There are 9 hidden switches. A switch that is on adds its own fixed numbers to the row, and there is some noise. The rows also spread widely along 17 directions, which tell nothing about the answers.
(in the rows, 128 means zero)
Some rows, each with its switches (1 for on, 0 for off) after it:
[132 127 132 161 156 162 104 170 107 106 104 129  86  85 132 142 109 179
  92 142  66 151 140 136  73 118 122 137 132] | 0 1 0 0 0 0 0 1 1
[ 72 115 150 130 141 108 124 152 179 127 171 158 121 148  58  85  92 121
 180 125 175 160  63 129 149 123 157  83 118] | 1 0 0 1 1 0 1 1 0
[135 141 127 116 161 100 134 109 136 196 176 130 114 117  71 163 103 171
 158 158 157 107 143 149 137 153 103  94 145] | 0 0 0 0 0 0 1 1 0
[143 136 118 135 140 150 179  94 150 115 123 138 164 106  99  78 138 124
 156 161 168 118 123 187 137 113  88 131 116] | 0 1 0 0 1 1 0 1 0
[ 80 176  66 113  77 125 147 125 169 143 133 122 101 141 149  90 109  65
 140 131 124  82 121 126 113  93 159 144 104] | 1 1 1 1 0 0 0 1 1
[181 181  68 111 134 118 167  98 172 159 158 135  83 152 101 135 121 103
 139 141  85  92 139 131 126 140 105 122 151] | 1 1 0 1 1 0 0 0 0
[155 130  97 107 148 124 151 122 137 140 140  99  69 122  27 145 123 128
 170 120  90 106  90 124 147 148 130 116 115] | 1 1 0 0 0 0 1 1 0
[105 134  86 114 144 124 146 111 140 109 174 120 174 153 109  93  67 101
 155 112 156 108 141 147 136 141 138 112 144] | 0 1 1 1 0 0 1 1 0
[ 47 119 155 148 117 145  97 154  94 146 168 144 157 107 133  96 115 163
 110 112 135 123 123 155 116 123 164 118 113] | 0 1 1 0 1 0 0 1 0
[102 107  94 122 129 159 147 158 145 108 112 103 107  51 123  91 104 125
 176 135 149  80 131 191 116 112 129 100 123] | 0 1 1 1 1 0 0 1 0
[107 138 100 144 146 160 134 221 173  67  89 136  72  93  91 120  79 105
 146 138  99 120 113 162  94 120 148 137 119] | 1 1 1 0 0 1 0 1 0
[115 146 177 101 142 135 152  94 136 183 136 107 162 136 181 109 161 167
 138  89 168 108  63 117 145  68 116 117 141] | 0 0 1 1 0 0 0 0 0
[176 128 118 158 139 101 116 115 147 140  99 145 121 130  57 139  80 138
 142 190 137 165 146 136 103 138 113 113  93] | 1 1 0 1 1 0 0 1 0
[128 182 137 152 117  82 130 169 122 159 117 152 135 172 150 135  43 125
 110 158 147  74 170 130 120  91 187 158  96] | 0 1 0 0 1 0 1 1 0
[115 139 133  97 182 153  87 172 168 128 137 130 183 103 113 157 105 164
 119 150  97 134  82 159 103 181 125  98 188] | 1 1 0 1 1 0 0 0 0
[ 87 130 171 146 110 191 143  92 138 137 135  99 150 135 134 116 161 126
 111  95 111  99 103 149 115 108 118 179  65] | 0 1 0 1 0 0 0 1 0
[ 79 118 143 120  84 164 115  94 113 165 143  99 158 101 159 102 132 151
 144 106 126 103 149 169  95 126 137 126  88] | 0 0 1 1 1 0 0 1 0
[ 97 163 139 114 149 151 150 150  83 158 143 125 155 114 124 138 101 148
 129  95 103  55 165 168 133 129 159 131 128] | 0 1 0 0 1 0 0 1 0
[ 69 116 112 140  82 141 100 143 120 160 157  87 105 104 156 126 111 144
  98 119 151 108 140 124  76 108 122 152  85] | 1 1 0 1 0 0 0 1 0
[129 146  87 151 126 115 131 133  85 189 165 155  92  90  90 134 133 155
  74 113 107 122 137 121  96 101  97 135 117] | 1 1 0 1 0 0 1 1 0
[139 146  82 122 146 123 132 112 150 137 108 121  99 108 105 140  84 120
 162 168 124 119 166 151 113 146 133  94 124] | 0 0 1 1 1 1 0 0 0
[124 115 135 145 156 169 148 150 141  71 167  82 105 109 107 122  79 169
 150 160 121  86 159 188 115 157 115 134 131] | 0 1 0 1 0 1 0 1 0
[ 94 139 132 130 138 162 115 102 119 110 167  92 163 105 132 103 125 165
 119 208  90  77 115 181 123 159 146 130 141] | 1 1 0 1 1 0 1 1 1
[121 167 100 111 141 128 153 163 129 141  98 137 124 136 141 138  56  90
 149  78 118  88 179 134 112 106 168 128 110] | 0 0 0 1 1 0 1 0 0
[165 137 154  90 141 163 150 148 160 149 173 113 109 128 102 130 108 148
 176  51  60  47 100 159 127 138 146 130 137] | 1 0 1 0 1 1 1 1 1
[126 126  95 143 120  92 118 139 126 123 165 146 127 164  54  97  70  87
 120 106 103  95  81 105 162 126 203 134  89] | 0 1 1 1 1 1 1 1 1
[146 126 120 156 135 145  91 137 102 119 125 120 145 111  77 151 107 178
  77 161  60 155 132 146  85 167 124 149 101] | 0 1 0 1 1 1 0 1 0
[128 111 135 151 194 102 125 111  84 118 143 119  98 142  70 126  70 143
 143 128 123 132 108  90 168 117 175  84 135] | 0 0 1 1 0 0 0 1 1
[ 96 148  70  74  78 133 127 150 152 151 118  86 124 114 126 124 108 130
 154  99 112 129 125 133  82 132 130 132 110] | 0 1 0 1 1 0 0 1 0
[138 153 142  88 169 168 178 162 138 151  96  99 137 114 136 150 108 111
 153  30 123  45 114 135 129  87 130 142 121] | 1 1 0 1 0 0 0 0 0
[149 143 127 128 109 140 120 152 181 139  87 156 110 118 170 105 119 114
 143 113 107 123 121 146  92  89 140 120 116] | 0 1 0 1 0 0 0 0 0
[ 82 163 131 101 106 134 168 165 100 113 106 135 171 120 103  78 120 145
 167 127 138 116 123 175 148 121 166 119 105] | 0 0 0 1 0 0 0 0 0
[111 124 103 103 123 128 126 107 215 126 158 103  77 166 117 111  92  86
 192 109 123 128  97 112 127 133 150  96 130] | 0 1 0 1 1 0 0 1 0

New rows, each followed by its switches (1 for on, 0 for off):
[ 88 110 160 136 136 102 116 125 122 150 168 112 100 149 115 109  67 156
 167 119 169 124 126 105 142 109 172  90 107] | 0 0 0 1 1 0 0 1 1
[149 110 131 121  59  81 106 122 179 181 142 119  88 165  48 127 111 134
 175 118 157 153  78 105 125 134 139 130  50] | 0 0 1 0 0 1 0 1 0
[131 141 138 178 119 110 118 174 104 112  99 182 123 126  76  98  98 125
 108 175 100 126 116 155 140 118 189 139  82] | 0 0 0 0 1 1 0 1 0
[ 76 151 143 159 121 152  99 110 161 158 145 152 107 170 100 159  92  91
 119 111  77 126 162 129  95 153 166 155  65] | 0 1 0 0 1 0 1 1 0
[104 111 103 108 162 186 119  60 157 123  92 117 151  94 108 119 120  99
 189 110 104 158 161 166  96 159 122  82 109] | 0 1 0 1 1 0 1 0 0
[ 69 123 135 148 143 135 144 110 104 110 125 114 132 125 146  72 124 128
 126 127 178 140  82 115 140  64 152 128 109] | 0 0 1 0 0 1 1 1 0
[121 157 104 111 114 144 163 180 210 130 147 141  61 138  97 121  92  73
 178  78 100  72 111 150 121 122 142 131 123] | 1 0 1 1 0 0 0 1 0
[128 138 117 129 118 115 142  89 136 120 143  89  94 196  92 115 128 100
 131 119 104 126  67  74 163 117 166 152  96] | 0 1 0 0 0 0 0 1 0
[ 92 173 117 120 148 128 168  97  89 155 163 104 103 138 139 121 117 162
 130 131 116 105 145 125 134 104 133 116 146] | 0 0 1 1 1 0 0 1 0
[135 137 143 139 150 129 163 111  66 150 163 120 125 117  67 111 141 188
 120 116 125 103 107 140 159 115 128 130 104] | 0 1 1 0 1 1 1 0 0
[135 181 111 131  85 116 106 152 133 213 133 176 142  86 119 145 129 150
 102 184  88  61 161 197  91 142 132 133 113] | 1 1 0 1 0 0 0 1 0
[106  72 132 133 145 183 103 111 127  81 140  49 149  90  85 130 125 158
 134 152 117 122  95 162 118 179 115 134 107] | 0 1 0 1 0 0 0 1 0
[114 115 126 150 161 148 122 154 143 121 177 127  73  97 116 125 133 142
  97 121 105 108  67 122 134 118 121 129 161] | 0 0 1 0 0 0 0 1 1
[166 174  94 103  97  95 132 149 125 153 127 122 150 122  84 119 149 165
 102 191  83 115  46 140 131 138 134 151 142] | 1 0 1 0 1 0 1 1 0
[ 66 134 135  98 143 187 134 179 144  93 138 106 133  99 136 102 108 152
 162  84 107 111 113 168 101 130 143 112 137] | 1 1 1 1 0 1 0 0 0
[ 92 186 139  73 102 150 154 153 146 187 181 125 118 141 121 132 133 181
 153  50  63 104 119 150 100 130 127 128 138] | 0 1 1 1 1 0 0 1 0
[172 155 125 103 164 150 143  81 126 171 103 143 183  95 147 124 118 150
 155 124 105  95 165 175 112 125 112  92 151] | 0 1 1 1 1 0 0 0 1
[161 101  90 136  98 126  89  97 170 167 156 110 107 102 148 126 110 124
 126 152 124 100 143 147  89 141 109 114 122] | 0 1 0 1 1 0 0 1 0
[133 184  79 120 112 146 203 156 116  81 130 114 142 157  89  97 113 114
 105  99  84 110 116 141 128 118 128 192 105] | 0 1 1 1 1 0 1 0 0
[162 145 133 167 187 131 158 129 142 121 127 109  73 116  86 163 111 162
 107 189 121 112 114 132 131 116  90 143 133] | 0 1 0 1 0 0 0 1 0
[159 118 165 131 135 148 107 123 144 139 176 110  87 132 106 134 115 179
 158 134  54  84 126 162 128 164 151 103 134] | 0 1 0 1 0 0 0 1 0
[127 157 107 121 180 135 148 103 108 104 154  63 137 128  95 151  83 164
 132 214 117  76 140 150 137 166 127 136 155] | 1 1 1 0 0 0 1 1 1
[ 83  75 124 133 151 146 123  71 123 132 196  70 155 123  63 127 121 146
 128 116 193 161  93 114 124 154  76 124 108] | 1 0 0 1 0 0 1 1 0
[146 135 112 137 138 118 132 182 125 156  85 122  74  79  40 168 125 155
 122 151 117 127  94 130 111 121 111 139  94] | 1 1 0 0 0 0 0 1 0
[176 127 100 160 179 113 146 137 132 101 133 143  89 130  56 120  86 100
 123 152 112 103 104 124 158 127 150 117 123] | 1 0 0 1 1 1 1 0 0
[104 159 141  93 122 147 111 103 132 154 104 110 183 143 184 124 108 172
 144 111 113 169 151 134  67 114 121 118 132] | 0 1 0 1 0 0 0 1 0
[111 166 169 129 162 140 107 193 196 121  93 128 129 162 137 170  55 120
 141 142 106 102 103 132 103 128 176 143 127] | 1 1 1 0 1 0 0 1 0
[158 166 190 148 127 128 143  88 184 148 174 119 109 213 123 139 118 148
 134 155  91  90 102 126 150 138 147 152 106] | 0 1 1 1 1 0 0 0 0
[133 170 111 162 154 130 147 136 144 110 142 121 101 159  84 145  87  92
  98 175  83  54 116 135 144 131 164 171 103] | 1 1 0 1 0 1 1 1 0
[113 120 141 153 171 166 136 106  87 110 143 157 108  95  63  97 138 157
 155 135  66 139 143 174 143 151 146  83 128] | 0 1 0 0 1 0 0 1 0
[103 167 105 147 128 111 131 121  82 174 122 137 111  84 131 106 130 150
 103 196 116  63 126 156 131  85 164 120 110] | 1 1 0 1 1 1 1 1 0
[171  91 103 123 119 102  97 156 166  93 172 123 140 168 139  80  63  96
 135  96 125 113  76 108 142 131 175 107 159] | 0 0 0 1 1 0 0 1 0
[163 168 117 137 151  88 132 125 148 164 189 175 112 159 140 121  87 137
 125 163 136  89 150 140 144 127 142 103 171] | 0 0 0 0 0 1 1 0 0
[ 87 137 130 137 189 164 161 131 126  90 126 114 128 147  90 122 113  89
 121  94 130 123  85 103 156 118 146 138 121] | 1 1 0 0 1 0 0 0 0
[163 154  69 141  86  99 158 164 146 105 100 145 110 129  23 109  81  95
 156 187 132 110 148 163 134 156 143 150  68] | 1 1 1 0 0 0 0 0 1
[ 83 119 111 161 142 148 116 152  99  99 102 151 121  64  88  86 135 156
 115 178 132 172 116 162 106 116 127 104 105] | 1 1 0 1 0 1 0 0 0
[169 149 146 159 194 119 125 143 136  88  86 163 164 160  94 134  73 133
 118 174 114 165 121 131 128 130 140 126 144] | 0 1 0 0 0 0 0 1 0
[143 101 134 110  77 134 101  81 190 159 186  78 134 148 104 120 104 131
 185 143 132  70 116 165 116 172 134 124  90] | 1 1 1 1 0 0 1 1 0
[118 148  60 103  98 112 147 164 138 154 184 106 103 131  97 130 111 114
  96  86 122 105  93 104 113 128 110 153 136] | 1 0 0 1 1 0 0 1 0
[100  92 147 141 137 157 108 140  65  94 100 100  73  77 119  91 129 187
 161 132  87 153 120 135 123 116 179  84 109] | 0 0 1 0 0 0 0 0 1
[104  87 125 113 111 127  79 163 175 151 104 133 135  67 170  87 118 131
 160 120 171 134  64 149 101  90 146  76 141] | 0 0 1 1 0 0 0 1 0
[106 172  79 125 113 127 151 117 135 151 196 145  95 154  54 134 131 111
 110 125  88 123 126 120 132 171 118 146 124] | 1 0 1 0 0 0 0 0 1
[110 114 114 113 115 131 114 127 176 165 148 121 139 109  79 130 105 101
 166 128 144  71 112 170 141 163 153 110  90] | 0 1 0 1 1 0 1 0 0
[171 114  86 103 139 130 123 136 130 101  97  73 178  97 127 131  82 136
 142 169 138  94 129 167 116 155 122 126 148] | 0 0 0 1 0 0 0 1 0
[179 165  87 124 118  81 141 187 135 133 112 170 131 134  61 116  77 127
 134 154  98 115 118 149 133 130 157 122 126] | 0 1 0 1 1 0 0 1 0
[133 134 135  95 129 135 157 142 131 121 136 135 178 167  68 105  95 100
 174  47 121 116 107 139 156 143 159 129 109] | 0 0 0 0 0 0 0 1 0
[130 116 116  89 152 134 120  84 108 153 124  93 154 105  99 119 112 151
 176 114 118 119 108 138 130 138 142  75 135] | 1 0 1 1 1 1 0 1 0
[172 168  72 140 124 104 153 148 101  92 117 161 115 131 126  67  80 141
 128 164  80 128 155 152 117 100 159 111 150] | 0 1 1 1 1 1 0 1 0
[ 94 134 105 116 138 152 153 143 102 115 106  71 153  87  97 127  85 134
 148 145 152  65 144 172 121 127 140 141  91] | 1 1 1 1 1 1 0 1 0
[ 59 203 154 144 148 163 204 109 175 105 143 133 151 193  61 122 125  92
 127 139 121 108  90 149 160 123 133 191  75] | 0 1 1 1 1 1 0 1 0
[136 124 113 132  95 129 111  90 140 106 142  95 141 149  45 119  97 147
 164 200  82 138 142 170 118 199 150 130  76] | 0 1 0 1 1 0 1 1 0
[136 143  88  72 101 108 110 170 133 151 140  96 204 117 120 129  96 149
 126 138 146  83 103 153 119 162 135 129 144] | 1 1 0 1 0 0 0 0 0
[114 153 114 107 117 136 115 119 176 154 154  85 152 149 149 153 108 143
 104 145 135 121 108 120  83 142 104 159 123] | 1 1 0 1 1 0 1 0 0
[109 180  95 115  91 113 162 181 121 134 109 129 149 104  76 116 121 135
 121 184 118  77 102 183 138 130 148 165  98] | 0 0 0 1 0 0 1 1 0
[105 150 162 141 133 147 120  75 169 121 174  74 154 220 122 160  90 134
 110 142 106 127 112 105 118 163 136 177  98] | 0 1 1 1 1 0 0 1 0
[ 18 146 127 102 119 156 141 110 118 169 158 113 134 100 134 112 122 145
 173 105 162 118 158 166 109 125 132 106 113] | 0 0 1 0 0 0 1 1 0
[162 140  55  96 158 134 134  82 128 123 103  95 145  93 139 106 131 137
 133 166  95 132 101 139 109 117 113 103 167] | 0 1 0 1 1 1 1 1 0
[ 89 157 156  97 158 152 106 152 184 130 154 114 130 168 102 165  89 156
 149 110  78 168  96 120  93 169 133 117 152] | 1 0 0 1 1 0 0 1 0
[145 117 152 150 133 124 156 129 127  94 162 122 121 179 135  68  68 108
 162  90 135  75 129 131 163  94 184 121 113] | 0 1 0 1 1 0 0 1 0
[158 158 115 136  81  87 100 141 150 159 152 150 124 171  99 130 124 130
  93 168  90 124  79 117 137 156 164 150 112] | 0 0 1 0 1 0 0 0 0
[166 160  91 129 142 129 177 115 150 149 120 155 130 112 101 110 118 105
 146 130 134  98 140 163 129 109 102 126 135] | 0 1 1 0 1 0 0 1 0
[165 102 106 132 115 124 114 123 162 121 123 120 133 136 120 114  76  90
 157 123 136 101 145 143 126 145 152 114 102] | 0 0 0 1 1 0 0 0 0
[ 84 150 132 149 107 156 151 138 151 118 140 154  48 147  99  93 147 112
 138  81  66 155  92 120 122 100 157 136  87] | 0 0 1 1 0 0 1 0 0
[ 66 177 135 105 141 177 159 148 127 124 148 110 123 137 154 126 138 151
 117  82  83 117 120 136 110 116 129 147 139] | 0 1 0 1 0 0 0 0 0
[152 187 128 126 139 147 169  73 172 143 132 146 119 169 150 114 126 117
 144 138  89 122 149 144 114 113 117 135 125] | 0 0 0 1 1 1 1 0 0
[114 184  99 120 173 122 170 146 108 120  68 103 143  91 120 131  97 172
 125 209 165 137 134 147 102  87  99 130 137] | 1 1 0 1 1 1 0 1 0
[132 142 119 132 138 125 143 129 103 161 157  95  68 127 160 136 109 155
 113 101 117  80 140 104 125  92 139 124 129] | 0 1 0 1 1 0 0 0 0
[ 61 119 133 129 119 139 109 171 184  88 150 106 114 144 132  98  87 110
 143 137 134 128  71 132 122 126 176 131 119] | 0 0 0 1 1 0 1 1 0
[134 175  87 111 114 105 141 105 168 131 141 125 109 160 106 107 102 126
 148 177 100 126 113 128 120 124 143 128 125] | 0 1 0 1 0 1 1 1 1
[110 136 114 128 108 179 146 124 136  87 126 120 154 115 135  75 123 115
 150 126  94 109 143 184 103 131 131 137 114] | 1 1 0 1 0 0 0 1 0
[140 134 123 123 151 135 176 125 138 106 136 140 170 123  77  76 101 120
 170 130 170 103 118 174 149 114 114 113 123] | 1 1 0 1 0 1 0 1 0
[158 140 104 117 154 153 144 135 161 141 150 139 125 102  49 143 108  93
 165 133  87  29 136 197 155 188 144 116 122] | 1 1 1 0 1 1 0 0 0
[ 85 127  99  94 137 176 165  90 149 117 116  83 131 111  88 113 122  81
 192  98 121  97 126 160 140 146 138 116 100] | 0 0 0 1 1 0 0 1 0
